All groups share one centre, and each spreads out both ways along 5 directions, with some noise.
In the rows, zero is written as 128.
Known rows, each followed by its group:
[157 152  86 128 163 130  85 159 148 152 166 176 103] => z794
[151 111 151 105  97  97 182 158 106 183 113 172  91] => z567
[106 155 118 122 109  74 159 159 198 163 214 108 142] => z471
[ 77  91 125 105 110 129 107 120 153 140 115 121  54] => z267
[101 126 104 150 146 153  54 175 167 133 184 108 101] => z267
[114 158 100 154 141 136 130  94 129 104 124 155 139] => z567
[139 127 127 132 111 118 155 116 107 115  99 135 138] => z267
[ 89 138 118 144  90  88 193  86 139 126 119 140 118] => z267
[124 122 111 129 155 194  87 193  75 165 131 157 131] => z567
[143 108 137 104 141 137 102 151 127 148 123 129 103] => z471
[110 110 136 146 116 148 111 152 115 117 126  80 145] => z794
[ 96 138 134 166 109 125 150  97 139 110 123 117 129] => z794
[139 118 121 133 132 121  94 138 149 127 143 125 102] => z567
[ 47 158  99 189  92 106 190 101 146 115 149 129 149] => z471
[136 125 117 144 128 131 128 119 110 117 107 146 130] => z471
[107 122 127 133 126 146 106 177 128 145 153 102 140] => z267
[105 139 108 147 135 140  97 160 152 142 173 129 121] => z267
[173 133 127 122 134 119 150 102  93 118  88 173 131] => z267
[122 125 118 135 138 122 104  93 156 119 125 160  75] => z794
[152 118 129 134 121 133 145 122  78 113  75 135 153] => z471
[111 108 117 131 128 136  95 133 133 124 123 111 101] => z794
[126 149 125 154 134 130 130 118 137 128 149 154 125] => z794
[134 136 111 127 123 104 159 103 130 134 116 164 116] => z794
[146 158 108 157 108  78 204  76 117 106 105 174 154] => z471
[134 148 104 145 138 143 134  90 108 100 102 151 151] => z567
[168 110 126 143 127 158 117 120  52  95  54 136 157] => z471
[129 120 123 143 109 106 129 114 141 102 128  94 143] => z567
[146 113 133 124 121 106 134 129 133 140 122 148  92] => z567

New rows, each followed by its group:
[ 54 117 128 147 106 147 126 145 137 137 138  94 114] => z471
[111  97 148  92 132 174  99 206 103 176 140  98 128] => z267
[154 124 124 140 133 113  96  91 138  75 106  98 141] => z567
[156 135 103 159 136 137 108 139 103 105 124 137 158] => z471
[135 108 168 162 118 150 136  98  85  85  79  92 158] => z794
[134 150 117 127 132 119 156 108 135 142 135 173 109] => z267
[208 126 135  96 147 107 119 112 118 129  99 180 104] => z471
[135 153 100 162 119  99 156 124 136 119 146 145 154] => z471
[128 166 103 149 138 128 177  56 103 102  90 194 140] => z567
[101  84 161 136  89 131 139 103 100  96  63  69 132] => z794
[112 134 114 146 119 127 142 120 122 109 127 113 155] => z567
[137 138  97 160 144 133  97 146 137 117 150 138 130] => z471
[194 114 128 109 145 134 101 136  96 122  93 153 126] => z471
[220 156 109 123 136  65 154 145 135 122 156 147 189] => z471
[155  97  74  67 118 103 121 210 102 165 114 123 140] => z794
[128 104  97  90  97 101 154 165 108 153 102 109 140] => z794
[163 152 105 128 130 104 170 136 106 143 131 175 160] => z794
[166 126 124 130 142 128 136  82  94 108  68 187 104] => z471
[119 100 142 127 130 164  98 140 102 123  99 121 110] => z471
[174 143 117 151 151 151 101 173  99 122 146 121 185] => z267
[147 139 101 161 143 136 106 130 115 105 126 148 138] => z471
[ 84  75 148 124  90 127 131  88 115  97  63  81  94] => z794
[ 98 122 119 143  98 103 164 100 136 119 115 121 122] => z267
[160 135 107 126 133 127 132 165 105 140 131 142 157] => z794
[133 102 111 108 107 126 126 182  98 138 116  93 159] => z794
[123 123 108 154 135 151  87 159 127 119 147 119 135] => z471
[163 149  95 125 144 119 136 188 107 154 155 150 172] => z794
[151 134 134 108 138 149 140 167  94 161 131 144 155] => z267
[ 43 104 139 142 103 160 143 121 114 135 111 108  94] => z471
[136  97 145  97 129 142 108 148 114 144 110 120 103] => z471
[133 141 111 137 128 117 157  96 121 126 112 178 116] => z567
[128 109 138 113  98 111 179 103  96 125  73 132 135] => z267
[101 123 103 171 132 170  95 110 102  99  93 150 105] => z471
[207 195  97 136 161  99 183 110 115 148 146 246 148] => z794
[133 131 131 131 128 144 129 174 105 145 142 114 169] => z267
[136 132 129 144 142 118 120  35 151  99  94 201  35] => z794
